Every row belongs to one group in each of 4 separate groupings. Each group adds its own fixed numbers to the row, and there is some noise. The rows also spread widely along 12 directions, which tell nothing about the answers.
In the rows, 128 means zero.
Known rows, each followed by its group in each grouping:
[173 147  85  97 148 187 151 111 155 105 144 161 131 105 127 153 164 127
 141 134  87 151 159 223  88 160 143 108  79  44 120]	R (2) J_705 C
[183  80 104  96 133 111 112 165 123 131 113 128 120 124 104 122 138 113
 135 111 119  82 119 130 142 131 167 107 141  66 179]	W (1) J_55 M
[123 117 140 113 155 139 135 150 148 130 122 109 130 110 144 164 146 170
 146  98  54  64 149 164  93 108 170 142 151 102 156]	S (2) J_55 M
[181 124 137 128 163 119 140 166 125 103  90 124 110 139 101 143 165 140
 143  85  40  75 150 123 113 113 148  83 108  83 183]	U (1) J_745 C
[ 91  96 126  74  83 132 137 120 131 153  93 127 108  77 114 165 154 149
 151 184  84 135 176 110 195 145 153 144 155 124 110]	Z (0) J_745 T
[130 136 125 130 110 159 165 133 145 230 134  96 142 141 151 154  76 137
 221 162 103 151  84 158  72 125 151 164 178 111  89]	S (0) J_705 T
[116 125 154 108 147 100 134 148  75 120  41 125  91 113 120 109 145  98
 103  99 148 126  58 138 169  69 159 141 123 100 164]	B (1) J_705 T
[ 96 131 174 134 143 150 187 134 101 135  87  78  97 117 106 178 159 124
 161 128  87  96  99 153 136  71 141 136 129 126 154]	U (2) J_745 M
[140 148 135  98 117 130 150 133  81 104 108 102  82 108 105 122 126 102
 122 152  77 146 134 136 161 112 132 118 115 140 159]	Z (0) J_55 M
[ 59  93 153  96 104  79 110 174 136 164 122 106 154 104 164 122 115 139
 105 112 150 111 105 132 152 103 154 187 177 138  94]	B (2) J_745 T
[173  90 101 100 106 125 115 144 164 153 167 147 163 108 109 139  91 100
 140 132 162 145 102 143 127 168 158 140 159  98 110]	W (2) J_745 T
[170 130  76  76 150 125  94 170 132 100 134 157 148  87 138 106 113  96
 102  91 131 157 101 178 109 167 158 129 106  38 135]	R (0) J_55 C
[171 137  88  96 112 131 140 135 135 174 116 147  89 144 151  80 153 119
 129 158 164 188 142 189 145 119 120 123  60  60 107]	R (0) J_745 T
[192 143 123 136 142 140 155 166  70 153 142  64 120 179 115 104  91  66
 174 112 113 119  69 174  70  91 120  96 122  86 173]	S (0) J_55 M
[136 146  96 110 144 102 115 149 183 118 139 172 135  68 140 153 126 140
  90  75 127 160 121 142 149 173 138 152 105 121  91]	S (0) J_55 T
[211 165 144 128 153 130 142 143 120 116 126 118  86 158 117 104 118 121
 133 115  79 126 130 162  99  93 142  96  99 122 175]	Z (2) J_745 T
[142 143 110 101 150  90 103 166 148  96 124 153 121  84 134 124 123 118
  74  66 133 127  94 146 149 137 145 143 117 115 133]	Z (1) J_55 T
[139 155 136 147 131 123 180 153 147 153 137 106  67 121 132 132 127 137
 131 103 135 135  85 158 154  84 125 137 108 163 125]	U (1) J_705 M
[185  98 119  88 131 105 106 152 121 131  92 147 120 145 128  85 161 128
 113 122 115 115 158 154 123 112 157 112  96  57 159]	R (2) J_745 T
[136 103 114  95  96 133 119 122 124 126 144 145 203 107 101 153  86  94
 148 139  76 134 119 129  82 175 153 157 182 105 113]	U (1) J_705 T
[140 114 122  93 135 125 118 130  95  79  99 146 115  75  97 129 125  92
  94 106 118 140 106 138 158 130 161 138 123 106 169]	S (0) J_55 M
[161 143 132 117 135 140 155 132 102 118 124 109 112 142 116 131 148 116
 139 128  85 117 144 165 121 103 134 106 115 100 155]	B (0) J_55 T
[139 152  94 106 141 119 143 143 119  63 172 126  86  93 121 125 188 105
  65  80 140 135 155 200 180 127  91  93  48 116 135]	Z (0) J_705 M
[115 163 144  99 168 124 141 169 115  92 122  85 113 114 155 127 152 134
 112  78  95  96 118 195 110  90 130 116 111 101 157]	R (2) J_745 T
[159  71 130  90 133 113 101 143  56  79  89 122 132 156 106  77 185 100
  96  85 115  49 141 175 116  70 150  99 122  44 216]	S (1) J_705 T
[153 118 135 139 147 120 139 169 128 127 133 125 101 146 144  83 154 120
  92  74 186 106  69 207 122  49 150 151  92  81 152]	U (2) J_55 C
[223 132 118 140 140 121 147 142 152 138 147 138 113 126  78 158 105  99
 153 113  94 137 115 118 120 159 140  93 112 137 134]	Z (2) J_705 M
[155 165 122 119 145 154 166 149 126 163 129  90  68 147 149 127 147 143
 168 131 105 124 128 192 122  85 129 106 101  92 147]	Z (0) J_745 T
[151  53 154 111  64  91 103 135 133 152 148 133 147 156 131  73 112 152
 107 149 110  90 176 120 125  88 166 172 184 161 136]	S (2) J_55 T
[142 140 117 111 159 130 124 153 141 115 128 137 101  88 136 140 122 127
 110  89 129 126  89 174 132 116 167 155 124 100 151]	Z (0) J_55 M
[187 108  99  95 140  92  79 176 127 119 131 150 125 124 149  66 109 124
  85  78 130 123 122 155 111 123 166 138 114  75 168]	S (0) J_55 M
[178 105 122 133 151 121 144 164 132 111 161  95 130 126  92 169 150 117
 156  71 120  62 104 150 131 123 140  85 148 105 167]	W (0) J_705 T
[173 111 126 116 112 111 118 135 130 131 139 142 128 126 121 105 107 128
 122 113 111 135 133 136 123 123 151 137 141 133 139]	S (0) J_705 T

New rows, each followed by its group in each grouping:
[135 171 129 144 128 150 183 145 142 178 153  94 119 126 134 153  75 105
 176 118 134 157  38 175  95 107 129 154 150 143 102]	U (1) J_705 T
[112 139 150 104 128 126 160 160  94 156  69  85 110 102 113 142 102 102
 162 155  97 152  64 110 151 120 152 135 151 121 126]	W (2) J_55 C
[ 83  88 112  69 101 157 148 143 126 153 115 105 105  85 141 151 177 151
 154 163 111 109 157 177 173 117 161 124 146  74 119]	B (2) J_705 C
[179 131 113 104 138 164 133 117 147 113 131 157  98  88 105 148 100 113
 137 123 128 139  94 172 130 127 179 135 152 103 162]	Z (1) J_745 T
[143  98 114 140 114 133 146 132 189 160 178 147  92 117 152 125 132 167
 115 102 169 111 121 190 140  91 154 168 140 144 119]	S (1) J_705 M
[174  99 128 141 116  95  98 156 151 129 185 155 162 156 140  84  99 127
  89  95 132 114 126 154  84 109 153 179 146 129 121]	Z (0) J_55 C
[170 124 122 110 116 128 146 175 138 142 166  92  83 135 143  89 121 129
 129 125 141 127 126 181 139  91 132 107 119 125 140]	R (2) J_745 C
[163 102 144 112 127 101 122 141 105 102  81 147 112 118 104 106 145 128
 110 119  89 128 137 115 148 112 162 132 122 115 156]	R (0) J_705 C
[187 119 154 134 144  99 131 161 146 118 134 117 152 127  92 158  96 118
 145  92  75 100 113 103 100 140 149 114 158 149 143]	R (2) J_745 T
[131 129 147 120 136 154 142 131 100 127 123 103 133 138 134 118  98 111
 142 112 114  99  73 188  76  71 162 163 175 106 167]	S (1) J_55 T
[ 89  94  94  89 112 161 153 148 145 150 168  93 122  82 145 168 159 131
 153 133 160 101 117 210 152 118 142 149 150  80 114]	R (0) J_55 M
[198 147 128 135 150 107 138 128  78  74 134 135 148 159  81 111 143  45
  90  83 127 144 108 164 107 122  99  82  64  99 146]	B (2) J_705 T
[161 127 131 128 133 110 144 163 165 176 112 128  73 120 136 127 108 147
 141 110 148 131  91 132 162  96 162 132 144 135 134]	B (1) J_745 T
[111 112 148 165 172 120 169 157 186 123 146 110 110 129 133 199 233 195
 133  40 112  25 152 183 139  72 126 125 105 107 137]	U (0) J_745 T
[162 118 142  90 119 106 134 165 108 108 122  94  84 106 107 110 115 122
 120 134  90 116 139 113 175 118 151  97 139 148 177]	W (2) J_745 M
[123 142 162 142 141 144 166 166 102 153 158  50  99 147 147 132  91 120
 165 108 123  99  70 184  98  52 147 142 172 141 163]	B (0) J_745 M
[161 142 126 128 116 137 176 131 147 141 125 124  85 100  96 167 132 135
 156 145  78 149 141 120 163 138 137 119 112 149 124]	U (0) J_55 M
[117 122 115  92 138 105 127 163  97 145  79 106 199  94  91 189 110  65
 174 119  83 141  75  93 112 193 128 125 149  69  99]	R (0) J_55 T
[131 153 117 115 159 114 158 170 177 138 107 113 112  64 114 211 127 141
 160  87  87 115  90 112 159 164 139 113 144 132 108]	R (1) J_55 T
[106 120 109 119 129 136 157 136 141 163 137 118 147 108 134 172 145 114
 156 122 138 139 100 174 120 141 126 155 120  90  86]	R (0) J_705 M
[138 125 149 148 138  88 151 178 155 155 149  94 139 124 124 156 106 121
 136  88 122 108  84 124 120 119 127 146 141 163 104]	R (2) J_55 M
[188  89 108 144 127 108 130 155 152 140 174 132 126 121 100 138 115 107
 131  79 160 113  96 143 135 131 140 120 133 129 136]	S (0) J_705 M
[191  76  77  86 109 133 103 154 151 121 169 157 115  97 113 108 128 114
 115 110 165 127 134 172 151 141 169 121 122  64 162]	U (0) J_745 M
[172 110 120 105 150  83  97 169 146  84 133 144 126 104 109 143 155 145
  97  73  59  83 185 109 143 155 147 100 113 114 165]	Z (0) J_745 M
[192 110 106 109 132 148 126 137 167 120 138 167  85  88 122 114 119 138
 111 112 143 141 113 173 147 119 184 133 124 103 153]	S (2) J_55 C
[200  85 128 136 108 130 149 122 164 163 119 153  69 129  97 132 126 148
 148 140 118 118 146 116 163 107 165 121 136 145 155]	S (1) J_745 M
[118 101 129 132 152 136 151 154 144 122 152 101 188 112  95 219 157 109
 165  81  82  65 121 152  89 153 128 118 139  83 124]	U (2) J_745 M
[133 104 104 109 103 154 154 122 146 145 169 123 126 113 123 158 151 128
 148 144 137 119 148 183 146 124 140 133 142 100 113]	B (0) J_55 T
[220  86 120 142 106 109 149 155 104 108 165 117 106 157  67 101 149  88
 125 103 134 107 133 133 156 104 118  72 102 122 165]	U (0) J_705 C
[236 192  97 137 162 136 129 137 177 128 176 169 168 121 120 142  34  90
 145  97  97 203  72 158  37 194 146 142 121 115 104]	R (0) J_55 T
[ 93 161 134 133 128 169 162 120 117 119 197 101 150 104 145 150  65  77
 124 117 162 171  52 219  87 107 131 189 158 147 104]	B (0) J_745 M
[190 142 138 145 107 109 143 114 151 153 124 162 131 131 102 130  75 120
 135 145  83 186 128  87 121 153 139 153 132 178  98]	S (0) J_55 T
[133 209 121 111 157 152 174 145 156  98 151 117  79  66 144 148 105 135
 116 113  96 188  93 179 146 144 131 123 101 160 109]	W (2) J_705 C
[126 118 106  91 105 118 138 160 147 150 152 108 105 108 143 119 124 133
 126 130 151 129 119 158 169 125 131 126 143 123 121]	W (1) J_745 T
[112 103 123 124 128 145 156 133 163 146 154 115 145  96 108 206 156 125
 156 115 134  88 107 169 138 131 142 145 154 110 101]	Z (2) J_55 T
[ 90 149 142 105 165 128 152 168 122 134  92  81 114 106 156 163 164 155
 153  95  82  85 108 171 122  93 144 138 135  89 141]	R (0) J_55 T
[185 108 106 114 105 149 134 159 142 173 169 114  92 126 125 110  84 113
 166 145 154 145  94 165 131 114 163 128 158 107 139]	Z (0) J_745 C
[136 174 136 133 135 161 183 125 190 122 144 142  85  70 126 178 121 165
 135 130  73 164 126 155 147 134 150 150 119 171 100]	U (2) J_55 C
[ 85 152 155 114 140  98 132 156 129 168  78 120 154 105 149 148  93 115
 132 118 108 163  74 119 116 131 146 175 143 125  85]	B (2) J_745 T
[148 152 144 143 127 164 175  94 169 161 119 152  78 131 133 150 130 159
 148 154 107 147 128 173 125  90 155 165 126 144 120]	Z (1) J_745 T
[147 132 129 156 147 128 160 172 173 145 173 102 155 124 112 197 125 140
 174  82  72  96 120 132  95 148 124 116 142 125 106]	U (0) J_745 C
[149  91 119  99 103  72  97 181 135 152 141 131 155 148 145  76 135 122
  95 101 145 114 141 140 126 118 131 138 113  92 120]	U (2) J_745 T
[143  87 129  91 110 102 112 145 100 116  73 151 134 112 101 103 128  97
 108 136 114 142 122 111 150 131 154 138 131  94 141]	R (1) J_745 C
[ 98 154 130 110 140  90 132 172 129 111 140  98 162  82 117 175 109  86
 110  84 111 130  80 125 140 161 108 135 135 147  90]	Z (2) J_55 T
[145 149  95  97 141 131 137 132 153 120 104 160 110  75 117 158 134 117
 120 109 111 167 124 141 159 171 128 112  96 100 113]	S (1) J_745 T
[181  86 133 135 138 119 124 142 142  98 136 154 123 113  93 134 137 117
 110  89 144 111 110 144 139 112 165 133 136 112 157]	R (0) J_745 C
[170 140 104 116 120 125 159 125 153 165  99 152  95  99 102 155 125 122
 149 163 105 189 129 104 173 172 140 127  96 121 101]	W (0) J_55 M
[184 152 136 118 131 125 143 139 127 138 109 132 108  98  99 135  55  90
 152 133 119 189  63 112 131 142 160 138 152 148 136]	R (0) J_745 T
[121 128 118 131 131 104 141 165 118 148 147 100 137 148 132 130 139  88
 116  99 145 116 102 164 121 114  94 129 101 106 109]	Z (1) J_745 M
[156 155 103 126 135 133 153 158 104 131 160  96 102 165 155  82 157 115
 120 102 123 138 138 212 107  94  90  94  63  86 128]	S (0) J_705 C
[173 133 131 113 147 126 143 145 147 114 121 127  75 101 118 137 143 160
 135 104 102 110 127 144 161 112 167 110 135 128 170]	W (0) J_705 T
[160 153 112 142 105 147 186 134 141 171 157 104 108 124 106 154  87 101
 176 147 106 176  97 136 131 148 103 108 130 162  85]	S (1) J_705 C
[147 126 131 124 151 125 117 171 125  78 181 113 156  94 110 139  84  76
  97  60 150 105  46 179 101 118 155 146 163 125 148]	Z (2) J_55 C
[162 139 112 106 112 112 129 158 148 139 121 152 117  82 110 131  81 111
 130 133 100 195 108  96 157 174 146 132 123 134 105]	U (0) J_745 C
[181  83  80  65 116 107  98 183 151 153 133 132 115 111 142 100 146 142
 129 126 119 105 166 153 143 147 162 105 114  52 145]	R (2) J_55 M
[210 106 141 141 130  88 142 193 165 184 119 112  68 152 125  99 118 152
 150 110 130 115 113 112 151  91 153 102 122 138 142]	R (2) J_745 C
[ 55 103 140 106 101 141 162 140 109 190  86  95 124 106 142 149 149 127
 163 153 155 123  73 164 154  79 151 190 157  88 105]	U (0) J_55 T
[194 102 121 105 130 103 101 147 150  88 148 171 113  75 105 103  83 105
  75  87 164 148  80 144 148 133 186 152 143 144 157]	R (2) J_705 M
[145 142 104  94 131 166 153 131 131 153 118 118  87  95 125 154 135 123
 165 146 125 143 105 180 148 122 157 129 129  80 138]	Z (0) J_55 T
[166  90 103 118  84  89 124 135 120 160 141 150 159 152 107  96 122  72
 109 152 159 180 142 125 137 156 100 140  89 107  83]	R (0) J_745 M
[158 141  85  83 134 123 121 166 139 109 158 119 124  92 120 142 122 101
 123  99 113 126 126 159 141 165 121  89 121  93 134]	Z (1) J_745 T
[166  96 107 133 128  90 117 176 178 183 166 124 154 147 135 149 140 151
 156  87 117  84 140 134 107 144 136 126 140 101 100]	Z (0) J_705 T
[155 122 112 111 128 133 142 114 174 127 131 165 114 113 126 151 176 167
 124 134  97 133 191 148 153 148 142 127  99 104 116]	W (0) J_745 T
[136 119 141 129 140 123 135 142 166 116 158 129 104 130 147 131 174 166
  96  88 130  78 153 195 133  77 144 143 115 124 141]	Z (2) J_745 T
[132 145 113 115 119 152 168 145 151 151 161 101 116 113 136 156 128 144
 163 150  86 139 139 159 132 142 130 126 135 123 105]	W (0) J_55 C
[ 69 112 128  88 105  91 118 177 143 167 120 106 155 104 166 135 137 158
 132 118  96 115 143 125 139 132 135 166 150 109  92]	U (0) J_745 T
[151 149 133 135 142  89 142 159 147 141 116 129 122 139 141 116 127 128
 110  93 124 130 100 145 120 107 123 145 107 131 112]	R (1) J_55 T
[172 104 101  92 109 142 127 136 120 166 111 141  83 101 113 113 108 106
 151 156 151 161  94 151 157 126 177 138 135  86 146]	Z (0) J_705 M
[137 137 118  94 140 111 107 138  97  95 119 149 150 107 131 105 120  89
  87  93 134 155  99 168 118 130 148 145 115  84 137]	B (0) J_705 T
[116 167 127 118 151 132 157 150 176  93 166 124 111  63 138 173 138 154
 107  70 109 124 109 180 146 129 137 137 121 153 115]	U (2) J_705 T
[143 105 149 131 127 127 147 157 136 153 126 100  97 144 142 117 150 169
 145 113  91  81 142 157 120  75 155 126 141 126 147]	S (2) J_705 C
